The same things were measured in two ways. Each way mixes the same 11 hidden numbers, adds some noise and spreads widely along 6 directions of its own, which tell nothing about the thing.
In the rows, 128 means zero.
Some things both ways: the first way, then the second way.
[112 116 120 138 113 157  80 180 147 137 139 131 144 118 143  99 121 124
 153 155 132  87 103]
[129 155 112  83 186 179 161 100  44 136 134 112 172 145 149 168 138 122
 116 104]

[114  96 106 133 128 190 132 167 148 101 125 144  88 121 112 139 135 196
 159 104  99 111 101]
[149 148 150 160 147 141 135  87 193  89 160 167 150  60 104 136  97 125
 195 137]

[137 170 187 138 127 108 130 144 116 140 138 147 122 109 117 137 128 112
 135 146  77 128 120]
[123 169 170 164 143 126 111  88  73 186 126 154 192 204 155  91  61  99
 131  97]

[145 122 140 126 144  93 113 112 126  71 121 147 106 131 117 150 158 141
 117 111 118 151 127]
[119 127 147 118 172  83 131 127  84 140 127 141 153 121 156 136 100 113
 132 136]

[119 121 103 116 177 113 132 114 139 144  91 162 129 139 116 112 155 189
 135 150 146  84 125]
[168 132 107 138 123 159 129 100 127 124 127 127 167 105  90  94  84 133
 145 112]

[118 147 130 135 149 104  90 101 132  38 172 150 135 147 106 203 146 224
 155 111 101 157  89]
[171 119  56 146 166 107 145 164 160 123 148 132  83   6 107 134 139 162
 143 163]

[ 95  77 117 117 164 204 115 166  94 107 187 138 137 164 163 101 136 187
 137 129 102 124 133]
[117 141 132  83 124 152 148 140 194  68 173 138 154  95 137 191 146  74
 199  82]

[130  87 118 129 128 162 126 138 136  81 109 161 129 153 137 146 136 184
 139 107 107 126 103]
[157 131 137 128 165 160 161 124 132 121 142  99 144 144 170 144 119 134
 174  80]

[154 132 113 153 111 125 112  89  98 142  86 129 129 145  80 159 144 113
 144 120  87 134 126]
[178 109  53 140 161 139 140 168 156 158 153 134  87 135 169 151 144 102
 232  89]

[108 160 161 155  95 173 109 165 138 160  79 126 131 111 119 123 127 105
 132 110  95  76  94]
[153 148 122 125 121 124 105 141 135 128 104 112  77 153 112  90 120 175
 133 113]

[143 158 130 154 112 132 129 153 159 158 101 151 107  72  84 166 118 136
 172 147 100 114  92]
[167 159 118 187 140 158 116 103  82 163 138 102 149 158 131 104 115 141
  85 141]

[133 132 105 130 146 109  74 101 157 138 100 143 136  93  89 178 133 166
 144 178 162  94 119]
[108 141 100  88 124 169 178 160  52 116 142 140 178  88 109 147 109 112
  99 129]

[109 117 133 108 148 164  93 140 106 151 113 127 158 141 124 138 138 136
 120 118 149  71 147]
[ 86 171 200 122 111 137 144 109  72 108 109 156 161 148  96 113  72 125
 150 105]

[123 140 159 142 100 167 104 161 104  76 233 134 165 145 130 164 123 157
 160 173  28 159 109]
[ 91 125 125  90 139 175 131 141 138 121 146 183 154 114 123 179 159  91
 146 132]

[161 147 123 148 156 107 102  76 111 119 113 155 125 128  94 139 135 145
 149 161 127 150 126]
[122 108  89  97 120 108 152 149 155 137 158 104 154 133 199 132 121  90
 108  78]

[122 127 118 170 159 171  63  54  89 125  35 165 102 183 117  52 177 137
 111 146 110 113 132]
[ 90 119 127 123 152 113 121 127 121  64 142 137 150  94 122  86 140 126
  81 142]

[110 130  78 111 149  84 151 109 178 132 137 138 113 133  65 155 143 210
 152 142 134  72 135]
[171 110  75 189 137  90 125  63 172 166 125 153 100  52 122 100 108 128
 123 158]

[171 104 136 158  72 181 140 152 119 139  52 150 116  96  80 200  95  76
 156  75 103 140  88]
[156 129 159 160 177  97 108 116 142  99 111 158  88 108 140  83 161 152
 185 127]

[137 103 101 103 133 125 127 140 105 121 120 140 158 158  89 195 133 178
 165  83 129  90 126]
[112 123 147 133 122 129 129 149 164 131 100  99  86 151 148 139 131 133
 131  74]

[123 116  79 139 127 175 181 167 143 157 120 151 115  92  87 123 138 112
 155 134 134 109 105]
[141  77 137 144 141 105 110  83 169 100  72 172 120  45  98  79 159 121
 116 135]

[108 145  97 155 148 206  93 118  95 173 111 108 114 110 106  78 166  98
 119 138 137 106 140]
[146 136 126 137 128 117 154 137  69 108 138 117 102 110 144 126 162 141
 121 165]

[110  93  80 144  94 179 113 127 192  99 110 152 146 137  90 173  96 149
 152 123 138  88 105]
[163 116  78 176 146 144 155  92 181 125 134 119  80  46 103 140 146 145
 171 123]

[158 165 166 158 100 122 132 108 137 145  73 153 114  94  51 187 117 111
 143 151  87 105 120]
[ 93 149 168 159 115 159 143 141  60 193 114 151 161 197 168 105 108 118
  95  97]

[156 172 106 150 154 124 176  98  79 170  83 138 109 135  60 150 147 161
 170  81  90 133 110]
[122 154 104 130 108 158 152 148 100 107 147 153 135 107 118 143 148  76
 162  98]

[179 136 130 141 128 132  99  88  79  83  68 167 131 130  62 241 147 146
 146  72 103 156 123]
[101 145 189 182 136 124 121 182  91 121 113 112 113 131 122 129 132 145
 101 135]

[200 125 123 119 142  68 174 148 116 197   8 156  49  80  44  99 163  95
 150 113 166  74 150]
[159 156 159 130 159 124  88 108  79 180 110 126 159 165 142 111 146 135
 100 120]

[146 143 130 129 170 145  86  86  55 158 125 146 182 136 114 167 127 131
 140 155 128 129 142]
[153 142 138 134 138 119 128 141 107  99 126 156 153  91 118  88 123 113
 162 108]

[ 90 127 110 110 162 142 157 175 107 130 192 115 148 155 163  51 166 145
 129 124 129 102 119]
[156  90  80  37 142 106 135 127 159 113  90 136  96  83 133 140 163 118
 167  87]

Other things, the second way, with their names:
<431>: [164 150  52 118 145 149 148 111 151 137 158 116 108  81 109 143 118 146
 157 116]
<113>: [ 97 122 163 115  89 134 112  95 122 125 101 166 161 125  66 114  74 119
 117 151]
<54>: [ 98 155 185 126 124  88 109 128 121  56 147 138 147 114 123 112 133 109
 111 148]
<237>: [158 132 148 157 160 119  95  69 168 111 122 149 172  83  80  92  76 129
 154 127]
<135>: [168 138 108 118 113 121  84 145 129 137 112  99 120 140  98 126 140 110
 138 103]
<186>: [113 151 124 100 170 163 126 113  44 171 104 111 191 163 155 141 147  93
  54  71]
<183>: [128  72 121 166 160  76 128 129 197 148 105 151 123 120 192  48  76 120
 154  68]
<242>: [106 136 146 129 116 190 139 193  96 130 149 134 154 171 116 151 101 134
 147 139]
<504>: [145 116  91  95 127 120 127  93 148 147 104 134  89 158 122 110  98 135
 198  88]
<465>: [186 115 110 160 156  64 109 104 208 125 132 113  77 110 162  52 106 186
 169 115]
<164>: [140 148 116 181 172 117 136  71 105 123 148 141 141  85 125 107 131 116
 147 132]
<499>: [ 98 158  79 106 101 127 157 118  56 145 153 103 112 165 150 151 139 109
  93 130]
<49>: [116 152 167 122 114  97 132  98 149 113 156 122 141 182 180 100  87 130
 148 105]
<359>: [129 146 108 118 144 107 123 142 112 149 124 159 152  89 125 127 128  80
 142  83]
<178>: [165 116  84 104 134  79 119 158 188  89 144  93  74  50 122 163 167 131
 146 141]
<487>: [ 89 141 155 123 120 106 100 101  72  87 145 123 144 175  87 108  78 146
  92 209]
<420>: [151 148 129 166 130 128 147  85  45 148 157 141 137 174 149  85 107 153
 137 181]
<402>: [140 158 107  93 119 142  99 171 102  96 136  95 113 147  73 154 132 124
 155 125]
<158>: [121 139 115 152  92 169 138 122 140 128 154  82 143 181 114 112  70 142
 125 107]
<34>: [168 152  98 122 113 140 130 178 147 163 132 104  78  91 111 207 155 131
 156 126]
<467>: [118 100 120 101 144 121 124 128 102 114  93 119 156 100 137  95 165 106
  66  93]
<324>: [143 169 191 147 161 136 140 156  48 159  88 111 123 114 134 164 139 153
 100 127]
<200>: [120 119 100 146 128 134 122 170 184 159 139 126  88 142 137 172 106 110
 171 105]
<15>: [140 160 135 143  74 136 137 154 155 103 165  79 111 172 114 141  67 139
 185 110]
<102>: [141 145 124 152 155 178 162 169 138 159 149 139 154 122 144 151  80 124
 189  78]
<37>: [128 135 100  84 141 177 124 183 128 108 156 138 173 147  99 159  90  92
 202  93]
<256>: [118 130 122 158 117 126 135  72  91 142 118 131 133 204 149  72  71 112
 140 101]
<437>: [155  88  99 127 117 107  86 140 155 138 110 126  77 174 102  45  95 197
 147 161]
<500>: [150 167 150 164 121 144 121  96  79 139 127 134 162 139  91 101  98 116
 158 117]
<75>: [ 99 123 176 130 145 106  83  97 107 116 138 144 121 166 132 107 182 166
  72 215]
<299>: [129 143  86  75 105 192 124 153 124 141 143 112 106 199 100 171 141 125
 191  99]
<185>: [106 147 147 113 113  85 115  78 169 114 156 123 147 159 161 114  90 115
 116 118]
<141>: [ 99 142 154 136 129  90 112 113  75 100 101 125  95 101 100 162 144 116
  65 190]
<132>: [137 100  99 150 130  95 111 158 161 170 111 123 111 121 163 112 128 107
 105 100]
<373>: [ 86 154 150 124 166 135 127 125 125 131 122 163 138 108 134 140 155 107
 132  84]
<426>: [105  96 155 112  75  98 137 117 170 112  82 111 105 142 142 112  97 104
 130  73]
<268>: [131 116 121 130 119  87  89 117 190 128 153 135  87 130 127 123 133 160
 119 192]
<284>: [126 127 107 196 160 144 132  68 119 165 141 113 101 182 128 101 100 152
 175 122]
<205>: [147 135 108 116  77 120  92  92 165 135 147 107 117 201 108  99  82 137
 158 132]
<351>: [ 77 155 214 167 100  95 123 108  78  99 146 132 147 163 105 116  72 142
 118 194]
<427>: [127 152  97 121 110 117 125 138  67 109 151  59 118 159 126 127 137 129
  71 140]
<28>: [128 165 150 162 120 174 131 114 135 131 163 110 111 159  96 167 133 148
 192 134]
<440>: [157 126  87  98 149 128 131  89 147 114 145 126 122  94 130 121 163 141
 136 129]

Some of these things the first way, each followed by its name:
[139 142 144 140 109 138  76 117 111  65 184 127 137 141 113 159 144 151
 141 160  67 149 133]  <268>
[107 127 133 119 104 111 165 196 162 123 166 123 152 120 135 148 109 130
 153  88 113 105  80]  <504>
[116 116 156 109 160  81 149 137 147 129 114 173 126 158 133 100 138 181
 133 162 117  74 124]  <186>
[112 141 140 149 103 128  95 142 181  95 132 139 133 137 118 151 106 169
 155 127 100 100  86]  <431>
[146 139 130 149 122 170  77 107 112  74 123 143 125 103 104 181 145 104
 114 114 110 166 132]  <351>
[110 183 126 176 125 176 106 145 124 109 132 145 113 114 123  96 155 122
 147 122  82 147  78]  <158>
[139 160 137 180 110 185  88 101 117 116 108 140 139 152 124  60 130  93
 136 161  90 129 120]  <440>
[131 136 168 136 131 105 157 143 155 139  98 166  96  87 100 157 109 111
 131 124 123 121 102]  <359>
[131  85 129 120 128 110 169 183 191 122 103 152  61  93 106 142 108 171
 155 100 141 101  99]  <185>
[129  98 128 108 149 111 116 145 124 143  82 149 135 127 134 149 145 141
 124 108 143  90 129]  <402>
[129 126 141 149 111 154  88 166 125 124 127 143 126  99 114 165 103 111
 157 111 134 136  86]  <465>
[119 123  77 133 120 149 128 116 169 144  34 118  82 124  80 113 175 133
 108  96 124  63 150]  <141>
[153 127 127 162 107 126  86  75 129 121  62 166 134 122  73 192 118 100
 136 145 118 135 105]  <183>
[133 153 131 142 115  92 145 127 169 128 126 130 121 106  86 178 100 146
 164 110 116 118  95]  <499>
[114 153 109 146 125 138 135 121 129 186  86 124 135 133 101 105 136 109
 138 122 115  81 115]  <256>
[143  76 136 136  62 181 118 183 174  71 142 161 144 100 105 236  69 116
 159 105 107 137  94]  <28>
[125 104 127 100 174 112 147 131 122 150 120 162 147 130 119 153 122 163
 131 137 158  88 145]  <500>
[141 124 159 139 129 129 134 123  95  93  92 162 105 184  94 121 141 161
 140  85  83 114 122]  <373>
[127  80 104 111 142 119 147 197 168 128 117 168  99  86 118 148 131 158
 156 123 161 101 102]  <237>
[117  89 142  97 127 116 161 216 175 169 168 162 156  43 132 214  78 108
 150 156 158 101 101]  <135>
[135 148 116 153 108 142  69 118  77  80 187 136 193 188 110 155 126 106
 163 111  88 154 112]  <284>
